There are 4 nested groupings, the coarsest first. Each group lies inside one group of the grouping before and may be the whole of it. The rows also spread widely along 14 directions, which tell nothing about the answers.
Known rows, each followed by its group in each grouping:
[-1.58  1.67  2.97  0.60 -0.90 -1.45 -0.43  0.12  1.39  2.17  0.22  0.51
  1.42 -0.47 -2.31 -0.98 -0.16 -1.80 -0.55 -1.16  0.77  2.23]	J726 J471 zanu J310
[ 1.14 -1.90  0.09  0.42 -3.16 -0.46 -0.10 -1.54  0.11 -1.59 -1.05 -1.68
 -2.34 -1.08 -1.47 -1.06 -1.09  0.47 -0.60  0.37  1.22 -0.93]	J963 J650 mol J694
[ 2.40 -0.79 -0.51  0.52 -2.92 -2.62  0.18  1.50 -1.09  1.50 -0.50 -0.58
  0.23 -2.21  0.16  0.78 -0.90 -0.04  0.76 -0.29  0.26  2.03]	J963 J233 gab J768
[ 1.52 -0.10  1.17  0.36 -0.19 -1.55 -0.99 -0.90 -1.44  1.70 -1.23  0.28
  0.08 -0.29 -0.26  0.38  2.34  0.21  1.47  1.07  0.10 -0.54]	J963 J650 rinev J641
[ 1.30  0.47 -3.81 -0.38 -1.27 -0.43 -1.46  1.71 -0.55 -0.39  0.71  2.49
 -1.60 -1.14 -0.35  1.04  0.02  1.38 -0.74  1.23 -0.99 -0.37]	J963 J481 Nodov J106
[-1.81 -0.01  0.64 -0.74 -0.41  0.26 -1.99 -4.31 -1.16  0.87  0.46 -1.22
  0.20  0.67  2.09  0.75 -3.35  0.85  1.30  1.69  1.34  0.09]	J963 J481 Nodov J992
[-0.24 -0.53  1.89  0.29 -1.68 -0.25  1.86 -0.21  0.54 -1.52 -1.07 -1.01
 -1.09  0.54 -0.72  1.52 -0.42  0.18  0.91  1.30  0.40  0.05]	J726 J915 bozit J772
[-1.96 -0.81 -0.13  1.02  1.11  0.23  0.18 -1.93  0.35  0.10 -0.77 -1.72
 -1.40  0.20 -0.48  0.27  1.46 -0.99  0.27 -0.50  0.66 -1.36]	J963 J233 miz J49
[-1.06 -0.77  1.18 -1.31 -3.32 -2.46  1.88 -0.47  0.21  1.37 -0.53 -1.14
 -0.16  2.02  0.40  0.70 -1.33 -0.11  1.72  0.18  0.59  1.91]	J726 J915 bepat J271
[-1.21 -1.32  0.71  0.26 -1.69 -2.51  0.47 -0.85 -0.18  1.65  0.16 -0.30
 -0.66 -1.13 -0.91  0.06 -1.39  0.27 -1.09  1.20  1.09  0.20]	J963 J233 gab J425
[ 0.28 -1.06 -0.35  0.04 -2.28 -0.24 -1.52 -3.00 -0.53 -1.00 -0.85 -0.69
 -1.65 -0.49 -0.26 -0.34 -0.30  0.42  0.65 -0.14  0.82 -0.42]	J963 J650 bifu J550
[ 0.23  0.32 -1.05 -0.62  0.51 -1.14  0.16  2.28 -0.91  3.15 -0.92 -2.49
 -2.19  0.76  0.32  1.36  2.19 -1.33  0.93  0.57 -0.42 -0.35]	J963 J650 mol J31
[ 1.25  0.37 -0.25 -1.56 -0.29  0.52  1.04  1.73  1.45 -0.95  0.18  1.94
  2.60  2.37 -0.27 -0.80  0.85  0.49  0.18  0.19 -0.06  0.14]	J963 J233 meget J926
[ 1.78 -1.03  0.31 -0.35  0.06 -1.12  1.59  0.13  0.54 -2.45 -0.97  1.28
  0.71  0.27  0.15  1.28  3.83  0.11  0.63 -1.39 -0.21 -0.97]	J963 J481 Dufid J934
[-2.28  0.25 -0.38  3.02  0.86 -0.17 -0.09 -1.21  0.75  0.36 -0.03  0.73
  0.05 -1.04 -1.95 -0.65  0.92 -0.87  0.52 -1.11  0.08 -0.19]	J963 J233 miz J307
[-0.13  0.46  1.23 -0.27 -2.15 -0.25 -0.73 -1.16 -0.23 -1.43  0.10  1.36
  0.13 -1.41 -0.16  1.67 -0.54 -0.21  0.11 -0.12  0.47  1.55]	J963 J481 Dufid J315
[ 0.52  1.52 -0.78 -0.26 -1.19  0.04 -0.11  3.06  0.80 -1.27  0.47  1.59
 -0.91  0.21 -0.54  0.87  0.59 -0.64  0.19  0.47 -1.21  0.90]	J963 J650 bifu J370
[ 1.00  1.46  0.20 -0.84  0.31  1.41 -0.01  2.61  0.24  0.51 -0.37 -0.71
  0.00  1.08 -0.11  1.08 -0.91  0.14  0.49  2.89 -0.24  0.30]	J726 J471 zanu J310
[ 0.64  1.05  1.30  1.68  0.78 -0.12 -1.10 -0.69  0.06  0.17 -1.21 -1.81
 -0.63 -0.10 -0.68 -0.21  2.53 -1.86  1.59 -2.23 -0.29 -0.47]	J963 J650 mol J31
[ 1.28 -0.41  1.25  2.37 -0.74 -0.29  1.11  0.83 -0.07 -0.68 -0.94  0.64
  1.06 -2.19 -1.24  0.26  0.42 -0.13  1.23  0.81  0.29  0.75]	J963 J481 Dufid J315
[-0.67  0.23 -0.10  0.44  0.04 -0.03 -1.56  0.08  0.15  0.83  1.39  1.02
  2.88 -1.30  1.72 -0.25 -1.17 -1.45  1.39 -0.61  0.66  2.95]	J963 J233 gab J768
[ 1.38  0.56 -3.49  1.53  0.24  1.73 -0.31  3.61  1.04 -1.85  0.34 -0.25
 -2.25 -2.18 -1.90  0.05 -0.40 -0.06 -2.08  0.70 -0.64 -1.29]	J963 J233 miz J49
[ 0.67  0.43  0.43  0.87  1.09 -0.64  2.35 -1.27 -0.21  0.78 -0.78 -1.07
  3.01  0.26  0.30  2.67 -0.47  1.55  2.26 -1.08  0.89 -0.11]	J726 J915 bozit J772
[-1.45  0.06  1.34 -0.42 -2.48 -0.71  0.22 -0.48  1.28 -1.27  0.11  0.80
 -0.99  1.44 -1.12 -0.81 -0.53 -0.61 -0.38  0.18 -0.06  0.58]	J963 J233 miz J49
[-1.29  0.60  0.65 -0.04 -1.37  1.01  0.39 -0.08  0.06  0.85 -1.71  2.66
  0.14  1.20 -2.66 -0.11  4.02 -0.90  2.14  0.54  0.03  1.39]	J963 J650 bifu J370
[ 0.75  1.41 -2.89  0.26  0.48  1.20 -1.63  0.42 -0.94  0.42  0.13  0.71
 -0.05  1.62  0.98  0.71 -1.08  1.45  2.21  1.81 -1.35 -0.37]	J963 J233 gab J768
[-0.25 -0.19  0.18  1.74 -0.72 -1.42 -0.95 -1.21 -0.32  1.58 -0.37  0.17
  0.66 -0.88 -0.60 -0.91  0.39 -0.64  1.41 -0.96  0.23  0.98]	J963 J233 gab J768
[-1.71  0.17 -0.70 -0.78 -1.96  0.92  0.52 -1.65  0.04 -0.23 -0.95  0.82
 -0.06  1.80 -0.81  0.90  0.80 -0.12  1.70 -0.69  0.29  1.20]	J963 J233 miz J307
[ 1.04 -1.16  2.25 -0.74 -1.02 -2.16  1.74  0.82 -0.18 -0.72  0.25 -0.72
  0.55 -1.37  1.51  2.27 -1.25  0.21 -0.45  1.72  0.94  0.36]	J963 J481 Nodov J106
[ 0.33  1.25  1.07 -0.31 -1.72 -1.45  0.49 -0.11 -0.56  1.39  0.59 -0.73
  3.01 -1.32  1.39  2.28 -2.97 -0.34  1.38 -1.76  0.96  3.39]	J963 J481 Dufid J315
[-1.24 -0.84 -0.08 -0.52  1.26  1.26 -0.64  0.62  0.46 -0.28  2.14  0.33
  1.68 -1.51  1.94  0.36 -2.85 -0.24 -0.63  3.24  1.71  0.62]	J963 J650 mol J694
[ 3.18 -0.05 -0.14 -0.94 -2.40 -0.81 -1.54 -0.55  0.02 -0.20 -1.03  0.09
 -0.99  1.82 -1.31 -2.11 -0.20  1.89  0.04  1.43 -0.32 -1.54]	J726 J915 bepat J271
[ 2.45  1.73  0.50 -0.40  0.61  3.08 -0.26  1.79  0.17  0.03 -0.37 -0.01
  2.94 -1.40 -1.44  0.54 -0.84  0.35 -0.74  1.09  1.31  0.69]	J963 J233 miz J49
[ 1.20 -1.26 -0.97  0.24  1.16 -1.56  0.56 -0.37  0.26  2.50 -0.57 -2.52
  0.00 -0.35 -1.26 -1.87 -0.02  1.03 -1.68  0.18  1.43 -2.77]	J963 J481 Nodov J106
[-1.53  0.17 -2.52  0.25 -1.30  1.01 -1.01 -1.17  0.52 -2.06  0.27 -0.04
 -2.30 -0.29 -0.35  0.69 -0.83 -0.28 -0.10 -1.10 -0.09  0.00]	J963 J481 Dufid J934

New rows, each followed by its group in each grouping:
[-1.64 -2.68  0.69 -1.15  0.85 -1.48  0.25 -1.48 -0.14  0.23  0.66 -1.24
 -0.26 -0.94  2.43  1.45  0.38 -0.90 -0.70  1.18  1.71 -0.34]	J963 J233 gab J768
[ 2.38 -2.18  1.38  2.13  0.28 -1.24  1.58  2.13 -0.38  1.47 -0.72 -2.04
  1.80 -2.14  0.48 -1.04 -1.11 -0.18  1.08  2.73  1.16  0.34]	J963 J233 gab J768
[-0.19 -0.52 -3.25 -1.08 -0.85  0.73  1.81 -1.22 -0.31  2.28 -1.29 -1.43
  0.45  2.26 -1.17  0.57 -1.32  2.67  1.32  0.62  1.25 -0.81]	J726 J915 bozit J772
[ 0.18 -1.47 -2.14 -0.36  0.33  1.88  2.17  0.90  0.28 -1.10 -0.66 -1.82
 -0.39 -0.68 -0.06  1.78 -0.45  0.53 -0.43  1.15  1.36 -0.88]	J963 J233 miz J49
[ 2.07  0.06  0.01  0.44  0.38 -1.60  1.31  2.73  0.99 -1.26  0.24  1.24
 -0.51 -1.93 -2.14  0.98  1.95  0.59 -2.70  0.12 -0.08 -2.02]	J963 J650 mol J31
[ 2.13 -0.26 -2.47 -0.43 -1.69 -1.19 -1.42  1.56  0.34  1.44  0.29 -1.76
 -1.21  0.00 -0.74 -2.50 -2.14  0.52 -1.58  0.06  0.10 -0.61]	J963 J233 gab J768
[ 1.74  1.04  2.40 -0.58 -0.37 -1.58  0.79  0.66 -0.10  1.63 -0.25  0.00
  2.24 -0.53 -1.24  0.60 -0.75  0.86 -1.01  0.64  0.96  0.12]	J963 J481 Dufid J934
[-0.43  2.06 -0.08 -0.97  1.44  0.69 -1.08  1.03  0.69 -0.73  1.65 -1.52
 -0.21  0.07  1.31  1.99 -2.59 -0.39 -1.58  0.22 -0.07 -0.34]	J963 J233 gab J768
[ 1.67 -0.80 -3.21 -0.47 -0.28 -0.52 -0.26  1.38  0.43 -1.32  1.70  1.21
  1.43 -1.83  1.38  0.49 -2.17  1.36 -1.11  0.13  0.50  0.07]	J963 J481 Dufid J934
[ 1.17  0.03 -0.65  0.35  0.38  1.83 -1.08  0.24 -0.28  1.26 -0.15 -0.16
  1.92 -1.67 -1.00 -0.88 -1.07  0.37 -0.45  1.53  1.56  0.33]	J963 J233 miz J307
[-3.21 -0.44 -2.18 -0.92 -0.80 -1.45 -0.34 -2.09  0.92  1.86  1.05  0.36
 -0.18  1.17 -0.81 -1.04 -0.81  0.06 -1.26 -1.62  0.95 -0.04]	J963 J233 miz J307
[ 0.71  0.56  0.21  1.40  0.32 -0.58 -0.23  1.27  0.28 -0.72  0.16  2.18
  1.29 -1.24 -0.20  0.76  2.04 -0.86  1.05 -0.62 -0.69  1.04]	J963 J233 gab J768
[ 1.67 -2.14 -0.97  1.15 -1.24 -0.65 -0.65 -0.99 -0.49  1.15 -1.50 -2.04
 -0.92  0.27 -0.05 -2.33 -0.08  0.45  2.07  1.41  0.59 -0.71]	J726 J915 bepat J271
[-0.09  1.21  1.58  0.57 -2.31 -4.01  0.10 -0.57  0.73  0.47 -0.67  2.24
 -0.59  3.07 -1.94 -1.23  2.36  0.05  1.13 -1.93 -2.09 -0.18]	J963 J233 gab J425
[-1.10  1.64 -0.69 -0.61 -0.18  0.64  0.30  0.16  0.44  0.78  1.22  2.35
  3.09  0.44 -0.39  1.04 -2.08  1.06  0.13  0.49  0.57  1.47]	J963 J233 miz J49
[-1.00 -0.04 -2.03  1.92  0.47 -0.64 -0.73 -0.33  0.95 -0.40  0.78  1.22
 -0.83 -0.96 -1.51 -1.18  0.01  0.45 -0.69 -0.12 -0.17 -1.40]	J963 J650 bifu J550
[ 1.81 -0.86 -0.98 -2.35  0.82  1.14 -0.13  2.60  0.44  0.05  0.48  2.69
  2.91  1.07  1.29 -1.01  1.99  0.21  0.45  2.72  0.42  0.52]	J963 J481 Dufid J315
[ 2.66  0.26 -1.50  2.18 -1.87 -1.29 -1.63  0.52 -0.75  1.17 -0.70  1.79
  0.28 -1.13 -1.99 -1.91  0.04  1.24  1.05  0.50 -0.81  0.15]	J963 J233 gab J768
[ 0.67 -0.99 -2.80 -1.05  2.14 -1.65  2.48  3.29  1.23 -0.15  1.36  0.34
  1.42  2.27  2.27  0.60  0.28  1.02 -0.11  0.98 -0.77 -1.69]	J963 J233 miz J307
[-0.14  0.40 -1.71  0.32  1.46  0.42 -1.52 -0.40 -1.22  0.66  0.62 -0.79
 -1.28 -1.15  1.06  2.15 -1.15  0.87  0.04  2.15  0.20 -1.46]	J963 J650 mol J31
[-1.58  0.47  0.38  0.10  0.39 -1.27  0.28  0.72  1.96  0.03  0.59 -0.08
  0.03  0.97 -0.22 -0.36  1.70 -1.99  0.10 -2.27 -0.18  0.67]	J726 J915 bozit J772
[-0.14 -0.05  2.39 -0.26  0.72 -1.20 -0.23 -0.23  1.38 -0.67  0.34  0.08
 -0.02  2.03 -0.37 -1.74  0.55 -0.21 -1.11  1.29 -0.16 -1.90]	J963 J233 miz J307
[-0.19 -0.13 -1.98  0.58 -0.29 -1.34 -0.70 -0.19  0.19 -1.47  0.66  2.33
 -1.40 -1.66 -0.30  2.30  1.67  0.48 -0.48 -0.66 -0.58 -0.48]	J726 J915 bozit J772
[-0.10  0.30 -0.95  1.06  0.43 -0.78 -1.64  0.15 -0.44 -1.06  0.39  2.59
 -0.94  0.17  0.95  1.04  1.99 -0.16  1.61  1.05 -1.75 -0.26]	J963 J233 gab J768
[ 2.50 -0.29 -0.78 -0.29 -0.98 -1.43  2.03  3.04  1.16 -2.37  1.11  1.55
  2.38  0.34  1.47  0.45 -1.61  1.19  0.47  0.41 -0.67  0.52]	J963 J481 Dufid J315
[ 0.60  1.62  0.99  0.95 -2.07 -0.48 -1.22  1.43  0.79 -0.40  0.92  1.12
  1.31 -0.96 -0.50 -0.97 -1.59 -1.25  0.76 -1.02 -0.22  2.57]	J963 J650 mol J31
[ 0.45  1.08  1.46 -1.15 -0.01  1.24 -2.64  0.02 -0.88 -0.97 -0.01  0.88
 -2.07  0.78  0.53  1.15  0.64  0.01  0.21  3.96 -0.60 -0.99]	J963 J650 mol J31
[ 0.64 -1.98 -1.38 -1.01 -2.61 -2.79  0.92 -0.69  0.49 -0.43  0.27  0.82
 -0.72  1.27 -0.28 -1.16 -0.86  1.95 -0.58  0.49  0.36 -1.34]	J963 J650 mol J31
[ 1.15  1.49  1.73 -0.71 -2.09  0.32 -1.96 -1.02 -0.44  0.10 -0.53 -2.20
 -1.03 -0.68 -0.40  0.37 -2.02 -0.54 -0.46 -0.21  0.76  0.73]	J963 J481 Nodov J992
[-0.23  1.03  2.07  0.31 -0.20 -1.65 -0.78 -0.94  0.61 -1.91  0.69  0.98
 -0.95  0.69  0.08  0.74 -0.30  0.42 -0.35  0.82 -0.82 -1.38]	J963 J650 bifu J550
[-0.58  0.70  1.48  0.45 -1.48 -1.19 -2.75 -1.83 -0.06  1.19 -0.13 -0.09
 -0.35  0.43 -0.09 -1.88  0.39 -1.55  1.43 -0.81 -0.01  1.20]	J963 J650 bifu J550
[-0.68  1.34 -2.30 -1.02 -1.19  0.07  0.10  1.22  0.34  1.21  0.07 -0.29
 -1.22  1.04 -1.07  0.54 -0.73  0.19 -0.39 -0.25 -0.17  0.27]	J963 J481 Nodov J992
[ 0.90  2.14 -0.15 -0.97 -1.33  1.14 -0.88  0.37 -0.38 -2.67  0.41  1.10
 -0.82  0.81  1.03  2.90 -1.97  1.17  0.79  1.65 -1.08  0.18]	J963 J481 Nodov J992
[ 0.60 -0.24 -0.91  0.26 -2.01 -3.46 -0.54 -0.16 -0.10 -0.94  0.99  1.81
  0.52 -1.38  1.70  1.55  0.38 -0.52  0.94 -2.87 -0.71  1.85]	J963 J481 Dufid J934
[-1.09 -0.82 -3.22  0.38 -2.00  0.29  0.51  0.24  1.04  0.36 -0.83 -2.14
 -2.10  2.55 -0.90 -2.41 -0.93 -0.41  1.30 -0.98 -0.36 -0.04]	J963 J233 gab J425
[ 0.61  0.27  2.26  0.23 -1.87  0.40  0.51  1.01  0.52  0.16 -1.47 -1.16
 -0.14  0.37 -1.68 -0.84  0.69 -1.54  0.73  0.19  0.42  1.37]	J963 J233 gab J768
[-0.29  0.84 -1.27 -0.32 -0.44  0.24 -0.50  1.10  0.30  0.29 -0.41 -0.34
 -1.57  0.08 -0.67  0.58  1.76 -1.28  0.10 -0.94 -0.34  0.30]	J963 J481 Nodov J992
[-0.35 -1.56 -0.33 -1.13 -2.39 -2.36  0.08  0.08 -0.69  0.99  0.63  0.37
 -0.83 -0.90  0.89  0.86 -1.92  0.62 -0.60  2.33  0.80  0.84]	J963 J481 Dufid J934
[-1.55  0.31  0.33 -2.36  0.40  0.03 -0.23  0.73  0.64  2.82  0.49  1.39
  2.19 -0.08 -0.45  0.52  2.53 -1.70 -0.44 -0.37  1.63  2.25]	J726 J915 bepat J271
[ 1.33 -0.31  1.52  1.24 -0.82 -0.70 -2.03 -0.47 -0.06  1.14 -0.09 -0.30
  1.40 -1.34  0.15 -1.87 -1.47 -0.47  1.03  1.24  0.79  1.33]	J726 J471 zanu J310
[-1.29  0.68 -3.79 -0.55  1.04 -0.03 -0.42  0.27  0.74  0.75  0.52 -1.50
 -1.27  1.75  0.52  0.33  0.40 -0.55 -0.12 -2.26 -0.57 -0.96]	J963 J233 miz J307
[-1.74 -0.43 -0.11  0.20 -0.55 -1.03  0.24 -0.71 -0.48 -0.54  0.08 -0.19
 -1.71  0.79  1.64  2.31 -0.02 -0.45  1.56  1.14 -0.64  0.13]	J963 J233 miz J49
[-1.44 -0.02  0.76 -0.10 -1.71 -2.01 -0.02 -0.65  0.34  1.54  0.25 -1.23
 -0.55  0.95  0.01 -0.83 -2.01 -0.55  0.29  0.05  0.35  0.85]	J963 J481 Dufid J934
[ 2.19  0.10 -1.71 -0.64  0.64 -0.17 -1.48  3.25  0.57 -1.57  1.74  0.38
  0.68 -1.35  2.48  0.60 -0.53 -0.88 -0.72  0.18 -0.62  0.65]	J963 J233 gab J425
[ 1.76 -0.08  0.21 -0.68 -0.72 -0.96 -1.13  0.21  0.15 -0.80  0.06  0.28
 -0.19  1.38  0.91 -0.70  0.76  0.07  0.90  0.45 -0.57 -0.68]	J963 J650 mol J694
[ 0.10 -1.37 -2.21 -0.32  1.61  0.95  1.00  1.64  0.75  0.00  0.66 -1.46
  0.80 -0.59  0.98  0.10 -0.80 -0.07 -0.89  1.07  1.17 -0.78]	J963 J233 miz J307
[-1.53 -0.43 -0.47  0.38  2.00 -0.36  0.30 -1.36  0.15  1.08  0.12 -0.92
  0.13  0.49  0.24  0.62  0.41  0.17 -0.12  0.51  0.68 -1.64]	J963 J233 miz J49
[-0.62  0.02 -0.29 -1.12 -1.99  0.66 -0.96  0.80  1.33 -1.57  0.94  0.20
 -0.75 -0.51 -0.35 -0.86 -1.57 -1.13 -1.56  0.02  0.70  1.28]	J963 J481 Dufid J934
[ 1.53  0.11 -1.46 -1.06  0.24 -0.60 -0.80  2.62 -0.17  0.12  1.07  0.37
  0.63  0.08  2.33  0.62 -0.19 -0.26  0.69  1.33 -0.43  0.55]	J963 J650 rinev J641
[ 0.65 -0.65 -0.58  1.72 -0.05  0.30 -0.06  1.29  0.09  0.67 -0.96  0.45
 -0.29  0.37 -1.08 -1.81  1.26 -0.25  1.45  2.15 -0.46 -0.42]	J963 J233 miz J49
[ 0.16 -0.33  0.79  1.24  0.16  0.00 -2.68 -0.69  0.17  0.70  0.59 -2.50
  0.12 -0.02  1.79 -3.02 -2.89 -1.35  1.23  1.21  0.41  0.46]	J963 J481 Dufid J934
[ 0.64  0.32 -1.61  0.03  1.06 -0.96 -3.00 -0.53 -0.09 -0.86  1.42  1.14
 -0.57 -0.34  2.19  0.66  0.43  0.03  0.47  0.22 -0.95 -0.74]	J726 J915 bepat J271
[ 0.16  0.89  1.43  0.86  0.44 -0.75 -0.44 -1.14 -0.73  1.25 -0.85 -1.89
  0.26 -0.57  0.23  1.34  0.34 -0.87  1.32 -0.97  0.34  0.36]	J963 J481 Dufid J934
[-0.06  0.06 -0.88  1.92  0.74 -0.25 -0.78  0.43  0.91 -0.63  0.65 -0.12
  0.03 -1.05 -0.13 -1.26 -0.44 -0.65  0.08 -0.42 -0.22 -0.39]	J963 J481 Dufid J315
[ 1.93  0.16 -2.66 -0.50 -2.43 -1.16  0.90  3.67  1.81 -1.70  1.21  2.18
  0.92 -0.57 -0.59 -0.15 -1.61  0.79 -1.01 -0.72 -0.51  1.44]	J726 J471 zanu J310
[-2.77 -0.17  1.22  1.41  0.71  2.80  2.85  1.00  0.32 -0.36 -1.21  0.44
  1.22 -0.64 -0.96  2.50  1.67 -1.74  2.54  1.55  0.97  2.22]	J963 J233 gab J768
[ 1.11  1.76  0.47  1.84 -3.00 -2.58  0.66  0.15 -0.79  1.81 -1.81  1.12
  0.38  1.67 -1.83 -0.05  0.87  0.42  3.74 -1.49 -1.75  1.68]	J963 J481 Dufid J934
[ 0.10  0.04 -2.96  1.44 -1.95  1.22 -0.70 -0.94  0.36  1.67 -1.39 -3.13
 -1.62 -1.02 -3.13 -2.62 -1.63 -0.19 -0.28 -2.17  1.30 -0.07]	J963 J481 Nodov J106
[-0.50  0.03 -0.91  0.46  0.66  2.10 -0.32 -1.27  0.03 -0.17 -0.69 -0.61
  0.32  0.90  0.02  0.27 -0.17  0.46  2.06  1.27  0.55 -0.30]	J726 J915 bepat J271
[ 0.38 -1.24  1.31  0.26  0.48  0.89  0.34  0.79  0.51 -0.83 -0.54 -1.11
  0.19 -0.15  0.46 -0.52  0.86 -1.28  0.40  1.76  0.75 -0.12]	J963 J233 miz J307
[-0.59  2.66  3.49 -0.98  2.48  0.74 -1.78  0.34  1.23  0.44  0.95  0.06
  1.82  3.14  0.76 -1.44 -0.30 -1.05  0.15  1.73 -0.48 -0.56]	J963 J481 Dufid J934
[-0.15  1.98  1.80  0.51 -0.22 -0.46 -0.67 -0.16  0.27  0.33  0.07 -0.01
  1.46  0.66  0.06  0.60 -0.34 -0.99  1.32 -1.22 -0.44  1.43]	J963 J233 gab J425
[-0.91  0.64 -1.53 -0.19  1.39  0.01  0.03  0.89  1.51 -1.21  0.90 -0.64
 -2.17 -0.73 -1.48  0.91  0.89 -0.38 -3.07 -1.12  0.21 -2.42]	J963 J650 mol J31
[-0.19  0.09  2.21  0.17 -1.95 -1.53 -1.20 -1.84 -0.64  2.06  0.02  1.65
  2.44 -1.59 -0.45  0.31 -0.36 -0.21  1.22  0.07  1.41  2.81]	J726 J915 bozit J772
[ 0.23 -0.29 -2.13 -0.54 -1.06  0.05 -0.93 -0.42 -0.22  0.85  0.19  1.87
  0.75 -1.17 -0.72  0.65  0.42  0.83  0.10  0.12  0.88  0.94]	J726 J915 bozit J772
[ 1.09  0.60 -1.45  1.24  1.07  0.19 -0.05  2.70  0.68  0.58  0.28 -0.72
  1.50  0.35  0.96 -1.20  0.35 -1.26  2.11 -0.61 -0.57  0.80]	J963 J650 rinev J641
[-1.27 -0.89  0.70  1.95  2.28  2.45  1.67  3.35  1.73 -0.72  1.30  1.11
  3.20 -0.96  0.45 -1.26 -1.70 -1.06  0.69  4.25  0.96  1.10]	J963 J233 meget J926
[-0.22 -0.45  0.71  0.69 -1.70 -0.37 -0.42 -1.75 -0.38 -0.36 -0.80 -0.69
 -0.89 -0.61 -0.59  0.16 -0.72 -0.03  0.74  0.31  0.61  0.25]	J963 J481 Dufid J934
[ 0.75  1.07 -2.31  1.80  1.79  2.18 -2.20  0.47 -0.44  0.70  0.43  0.03
  0.46 -2.08 -0.68 -0.14 -1.24  0.53 -0.27  1.53  0.28 -0.76]	J963 J233 miz J49
[ 1.18 -0.60  0.53  0.96 -1.99  1.40 -0.61  1.68  0.41 -1.72 -0.31 -1.24
 -0.33 -2.54 -0.05 -0.28 -0.96 -2.10  0.22  0.25  0.77  2.21]	J963 J233 miz J307
[ 1.04 -0.45 -0.45  1.64 -0.48 -0.60 -0.81 -1.44  0.40 -2.04 -0.24  1.70
  0.84 -1.31 -0.38 -0.52  1.61 -0.04  0.98 -1.94 -0.17 -0.10]	J963 J481 Dufid J315
